All groups share one centre, and each spreads out both ways along 13 directions, with some noise.
(in the rows, 128 means zero)
Known rows, each followed by its group:
151 111 98 119 99 126 142 120 130 115 142 128 139 130 143 128 128 106 141 136 | (1)
143 155 156 120 154 114 129 103 101 107 127 150 112 152 189 146 126 133 132 131 | (3)
147 136 148 151 121 130 102 125 99 123 160 140 135 132 157 112 135 123 143 128 | (3)
131 145 124 149 130 121 96 112 119 142 92 180 151 108 128 146 100 111 108 111 | (4)
113 136 127 148 149 121 134 117 173 139 123 143 143 138 112 165 116 116 135 106 | (1)
99 117 146 110 123 129 153 126 126 116 128 139 144 155 172 150 126 127 137 120 | (4)
168 124 146 109 154 101 119 125 132 99 96 159 119 132 136 131 135 140 126 147 | (4)
81 116 120 150 153 116 137 136 132 144 190 122 119 149 115 120 165 124 127 133 | (0)
148 129 119 146 139 110 116 104 137 129 100 157 149 125 164 88 125 121 86 120 | (1)
126 115 120 178 133 98 111 120 164 146 143 133 134 130 129 135 125 123 151 139 | (2)
140 98 162 119 136 94 147 137 125 131 159 114 159 117 141 120 144 131 120 108 | (2)
125 149 148 148 153 149 164 122 136 111 99 171 129 111 155 108 157 127 101 92 | (4)
129 118 93 133 122 125 145 124 129 120 136 169 116 115 95 144 111 114 135 111 | (3)
116 133 135 120 130 95 125 100 95 118 125 156 116 137 141 133 107 154 130 117 | (4)
135 156 148 118 88 117 111 112 106 134 125 142 132 99 129 110 104 154 124 145 | (2)
97 125 119 155 151 128 151 126 166 146 107 135 126 130 157 146 129 114 116 132 | (4)
108 124 104 173 147 136 125 134 161 148 96 136 100 116 107 126 115 131 125 130 | (2)
164 117 142 117 137 133 151 134 134 121 142 75 104 141 158 120 105 135 140 124 | (4)
134 90 120 124 149 100 106 131 115 128 150 136 112 155 119 91 99 144 112 128 | (4)
146 159 84 144 116 145 114 105 154 120 83 130 117 117 84 132 127 125 141 116 | (3)
151 104 161 111 117 122 118 134 116 104 143 164 132 146 146 68 98 160 117 128 | (0)
118 115 141 129 139 137 141 145 196 134 101 137 158 130 108 141 127 122 120 122 | (1)
152 144 122 134 110 129 93 114 157 122 158 161 171 141 116 100 132 113 121 137 | (0)
159 111 155 141 115 134 133 151 126 114 128 129 136 106 139 122 153 125 153 135 | (3)
115 157 86 131 116 157 149 118 155 133 134 141 117 123 100 156 118 104 133 127 | (2)
122 119 108 125 119 138 142 118 110 116 109 113 115 134 144 78 129 146 112 105 | (2)
113 141 126 146 96 157 150 118 165 130 141 100 125 139 141 86 116 147 142 122 | (3)
131 126 141 101 132 114 147 138 118 121 159 146 112 117 110 118 131 142 115 146 | (2)
145 95 152 133 132 125 127 144 100 104 120 127 124 133 140 136 129 136 161 103 | (0)
105 138 118 122 122 140 127 124 158 140 119 144 152 134 117 118 122 122 100 131 | (2)
122 155 144 113 110 165 145 139 92 137 122 108 106 99 126 135 96 138 125 111 | (0)
157 165 123 113 120 105 117 88 122 119 101 142 143 111 127 124 133 136 111 121 | (0)
123 114 117 122 97 156 132 135 126 130 125 97 158 127 105 123 107 120 136 77 | (1)
133 146 98 101 113 122 113 108 140 123 104 123 103 134 98 95 112 156 110 160 | (3)
104 89 143 126 142 105 112 153 108 138 149 130 151 136 138 121 155 122 113 142 | (3)
145 109 121 98 99 137 127 136 134 126 139 109 162 132 106 121 110 120 126 110 | (1)
119 117 128 125 156 76 158 124 148 152 123 111 132 100 131 179 148 115 119 139 | (0)
112 144 100 149 116 96 148 81 141 141 118 153 128 121 169 154 101 119 127 123 | (1)
137 127 115 146 164 140 126 136 141 110 81 159 114 124 116 113 162 124 110 121 | (2)
133 132 145 132 139 107 153 119 141 120 73 148 120 104 173 158 151 131 133 150 | (3)
131 119 108 114 139 96 133 128 127 138 156 112 112 117 97 111 155 133 109 156 | (0)
148 103 83 111 119 125 120 134 112 104 123 126 123 127 82 128 158 113 141 134 | (4)
139 112 158 132 132 100 117 136 136 131 97 156 163 101 121 134 135 133 118 121 | (0)
142 105 133 127 149 88 81 120 136 121 103 143 133 159 130 136 115 140 135 148 | (1)
140 109 133 134 106 159 126 147 136 121 180 116 158 147 123 80 127 120 132 106 | (3)
115 161 116 158 106 86 121 83 142 135 137 173 142 107 142 127 149 135 133 152 | (2)
166 166 144 106 148 127 163 107 136 121 148 144 137 113 145 131 127 112 92 110 | (1)
134 135 142 142 89 166 163 147 149 125 117 110 120 91 135 118 136 136 155 138 | (1)
64 126 97 140 90 127 153 119 149 149 123 123 144 123 140 166 135 116 148 139 | (4)
139 101 131 163 106 129 127 151 146 126 155 145 118 123 138 146 118 117 180 159 | (0)
138 88 128 121 124 112 99 144 137 123 144 124 140 156 116 110 121 135 134 144 | (4)
156 123 133 136 127 93 106 124 127 128 114 174 135 104 146 129 136 123 118 171 | (3)
126 101 110 140 167 139 152 130 123 116 109 91 130 147 135 113 152 114 115 64 | (2)
140 166 94 146 122 118 139 90 148 146 134 131 130 103 119 142 115 107 118 113 | (4)
105 111 101 119 123 108 101 122 110 142 143 131 150 140 96 112 126 125 104 115 | (1)
124 141 126 141 112 146 112 138 128 154 112 141 151 98 120 136 114 109 110 127 | (4)
133 165 148 114 132 163 151 134 105 147 138 119 113 94 119 121 102 127 92 104 | (0)
163 124 80 134 137 141 148 122 133 113 109 145 97 104 76 86 102 129 107 87 | (3)
139 145 141 139 127 103 94 114 114 133 112 182 135 106 128 92 125 145 97 145 | (1)
111 98 81 153 115 112 148 115 154 151 133 116 126 126 123 126 87 119 131 106 | (3)
170 150 146 115 121 131 136 125 105 125 158 118 104 101 105 105 106 146 126 121 | (1)
144 124 154 176 132 125 84 134 136 130 69 140 134 114 133 127 126 140 151 125 | (4)
108 117 132 159 127 110 124 125 108 117 115 141 146 113 139 106 200 136 139 116 | (2)
162 122 125 93 145 100 129 115 121 92 140 133 121 143 99 99 156 148 124 123 | (4)
123 86 127 124 131 128 140 140 136 113 151 113 145 163 152 113 142 122 138 117 | (2)
129 149 106 120 132 125 140 116 166 159 117 105 133 114 118 143 111 111 95 138 | (0)
131 124 147 104 127 115 116 124 148 140 94 124 160 130 111 131 91 140 104 108 | (1)
153 149 107 148 109 144 92 106 127 123 158 129 136 153 129 96 112 118 138 120 | (3)
133 166 145 109 120 150 129 129 97 133 171 124 120 120 117 128 119 128 122 126 | (0)
133 125 129 132 165 102 161 121 141 131 136 124 113 123 147 158 142 116 123 126 | (0)
117 126 104 139 121 116 114 116 153 117 124 159 132 148 129 127 152 124 140 160 | (2)
137 147 104 121 133 91 142 101 133 131 174 130 110 120 125 118 151 128 115 161 | (0)
165 143 150 122 121 117 149 113 146 126 167 146 114 121 131 116 72 143 129 124 | (1)
139 145 156 117 152 123 150 130 136 122 71 151 126 91 128 123 154 142 94 124 | (3)
153 88 149 125 148 136 143 171 131 121 123 120 136 106 109 122 148 120 123 114 | (2)

New rows. What belongs after each?
140 120 95 144 111 135 123 133 157 128 78 132 126 95 99 102 154 128 119 146 | (3)
113 110 168 139 121 134 121 152 119 130 155 108 148 136 143 123 156 135 151 130 | (3)
119 128 157 143 105 139 131 145 141 110 81 149 130 109 149 151 168 139 171 165 | (4)
179 137 141 133 133 128 141 119 138 129 155 96 108 119 139 102 97 138 130 119 | (1)
97 138 139 137 129 145 133 138 108 134 112 116 109 114 85 145 122 150 147 92 | (1)
94 170 90 126 74 150 133 101 134 142 114 138 118 111 115 130 101 135 129 145 | (2)
115 123 140 142 143 131 109 138 123 135 97 86 141 133 135 130 172 131 134 122 | (3)
113 152 126 135 114 92 124 101 118 144 116 137 107 98 124 120 116 159 121 150 | (2)
149 146 125 119 123 136 118 104 145 121 111 91 129 155 160 95 120 141 122 131 | (3)
158 115 113 148 135 123 110 124 117 92 104 174 118 135 145 129 153 117 151 137 | (1)
113 91 113 167 114 129 132 143 146 120 93 130 129 121 146 113 164 129 153 142 | (2)
129 126 110 128 136 160 134 136 113 135 110 129 148 115 118 117 124 100 89 80 | (4)
144 105 121 152 165 110 111 138 151 144 108 105 101 129 118 107 113 139 113 136 | (4)
120 108 95 160 95 135 128 112 133 123 85 110 128 132 164 78 124 141 138 116 | (2)
189 134 148 109 113 139 124 126 137 123 131 126 147 113 93 102 65 136 113 79 | (1)
130 156 115 126 149 126 146 109 143 139 158 123 124 131 132 128 135 112 102 124 | (0)
131 106 96 128 123 141 166 140 133 116 124 140 119 102 75 141 118 117 138 84 | (3)
128 88 99 139 141 142 156 143 164 114 103 120 95 149 147 136 119 122 148 143 | (2)
130 104 142 145 93 146 105 164 129 138 174 133 138 123 106 115 111 127 156 149 | (0)
120 113 141 129 148 135 156 127 117 113 88 123 111 140 163 135 113 138 131 87 | (0)
155 130 158 161 132 110 89 128 146 133 96 140 129 110 116 95 126 157 132 138 | (4)
135 121 159 119 133 130 126 138 123 127 118 114 146 126 158 94 151 139 104 134 | (3)
127 126 174 120 146 139 137 145 150 129 97 141 151 131 166 138 127 125 108 133 | (4)
153 133 119 115 129 141 176 113 152 110 114 155 127 115 145 108 106 124 101 102 | (3)
108 99 105 137 106 123 92 131 112 120 104 151 151 142 100 131 120 128 145 110 | (1)
148 131 163 121 135 142 145 143 149 113 93 151 136 109 149 119 151 132 116 141 | (4)
143 151 121 159 103 129 119 105 100 131 116 110 137 96 128 131 137 126 150 89 | (2)
126 137 108 141 145 126 143 107 128 113 124 134 126 143 140 152 142 113 142 97 | (4)
148 146 83 133 127 161 124 120 176 125 128 145 128 147 105 140 102 93 126 126 | (2)
141 160 105 126 110 101 136 83 116 110 127 155 125 109 112 128 139 137 138 114 | (4)
157 121 105 162 126 116 106 109 134 94 85 151 138 122 98 105 170 135 156 95 | (4)
128 110 135 95 148 138 125 162 136 140 143 123 136 136 118 140 128 106 99 159 | (4)
153 144 98 158 120 127 98 110 136 125 105 143 115 120 124 100 135 128 129 149 | (3)
144 129 120 160 110 138 115 117 137 130 64 127 125 108 136 130 91 134 147 105 | (0)
148 131 146 127 140 125 101 113 128 102 130 154 124 173 152 118 103 143 143 126 | (0)
142 143 145 147 158 134 130 118 130 124 109 135 158 129 158 153 144 100 123 82 | (3)
97 119 143 121 142 134 135 141 119 135 99 97 133 127 142 98 167 144 98 126 | (3)
143 123 101 117 130 85 120 110 141 130 172 124 114 140 100 135 116 130 137 155 | (2)
96 100 101 140 104 126 98 136 127 133 124 165 158 131 84 112 132 124 126 117 | (1)
145 127 139 121 128 140 126 137 114 127 105 117 143 109 135 83 151 132 92 115 | (3)
148 133 116 114 108 109 120 116 87 124 147 147 120 109 105 167 93 121 153 117 | (3)
147 116 106 162 116 106 132 111 169 141 91 131 120 102 132 88 104 141 116 132 | (4)
158 138 137 153 136 118 175 117 144 141 132 124 135 83 143 161 114 106 133 88 | (2)
119 132 95 104 108 133 163 112 122 115 168 97 130 137 108 125 153 121 140 108 | (4)
146 125 124 103 116 82 130 110 128 126 142 117 156 116 119 158 151 120 137 139 | (2)
138 123 122 130 94 127 120 127 131 123 115 112 130 122 122 152 116 128 168 137 | (1)
97 117 134 168 124 125 93 137 144 137 114 150 110 140 123 134 115 148 161 157 | (0)
158 132 141 126 120 117 127 110 133 124 86 137 142 111 150 122 101 135 119 111 | (4)
117 132 170 93 162 121 168 131 120 112 146 156 119 134 124 135 115 148 109 98 | (3)
127 151 96 115 130 97 141 89 134 141 116 110 136 109 116 105 143 134 88 119 | (0)
133 138 129 160 96 138 151 119 145 111 108 164 127 103 157 120 142 132 158 134 | (4)
106 135 145 167 123 148 125 128 140 148 125 99 147 127 162 75 149 138 112 113 | (3)
133 142 107 159 106 117 83 100 117 129 117 123 139 125 103 98 130 142 144 108 | (0)
121 136 152 128 137 126 166 131 151 139 128 132 106 115 165 123 115 139 111 154 | (4)
107 138 122 167 118 96 86 94 141 136 124 146 152 145 125 118 131 141 142 121 | (0)
137 119 130 156 133 147 114 136 168 123 105 76 140 150 128 114 160 130 156 119 | (3)
107 108 106 153 84 148 108 140 112 139 128 122 144 125 129 147 114 109 163 124 | (4)
128 125 184 122 121 130 120 148 149 116 97 138 149 121 136 115 157 155 137 150 | (4)
144 116 124 133 109 156 128 149 145 124 116 123 151 113 115 96 151 117 120 124 | (1)
139 162 125 146 163 97 115 90 117 125 166 169 132 145 152 149 136 109 121 119 | (1)
121 144 147 138 132 121 138 121 149 135 147 124 123 128 137 127 135 139 133 140 | (4)
142 99 128 129 133 149 132 169 144 139 139 112 113 122 110 134 107 116 131 144 | (0)
126 111 138 127 102 114 128 145 107 132 130 138 129 96 127 115 140 139 130 158 | (3)
115 109 110 127 160 127 136 125 106 121 137 134 114 161 145 143 115 113 123 99 | (4)
144 117 116 124 119 93 116 122 99 132 127 157 143 105 127 179 114 103 139 130 | (3)
88 125 160 136 152 144 137 145 147 136 135 97 133 147 114 90 149 156 113 101 | (3)
135 131 161 122 124 118 105 131 130 118 95 152 142 128 147 147 132 137 140 154 | (2)
166 154 115 146 131 140 139 112 140 106 101 154 131 102 125 135 158 109 137 111 | (4)
115 121 119 110 141 119 123 129 107 133 113 121 120 135 129 162 115 120 124 126 | (4)
129 152 139 114 153 136 149 120 98 114 156 128 109 136 139 130 144 128 122 107 | (0)
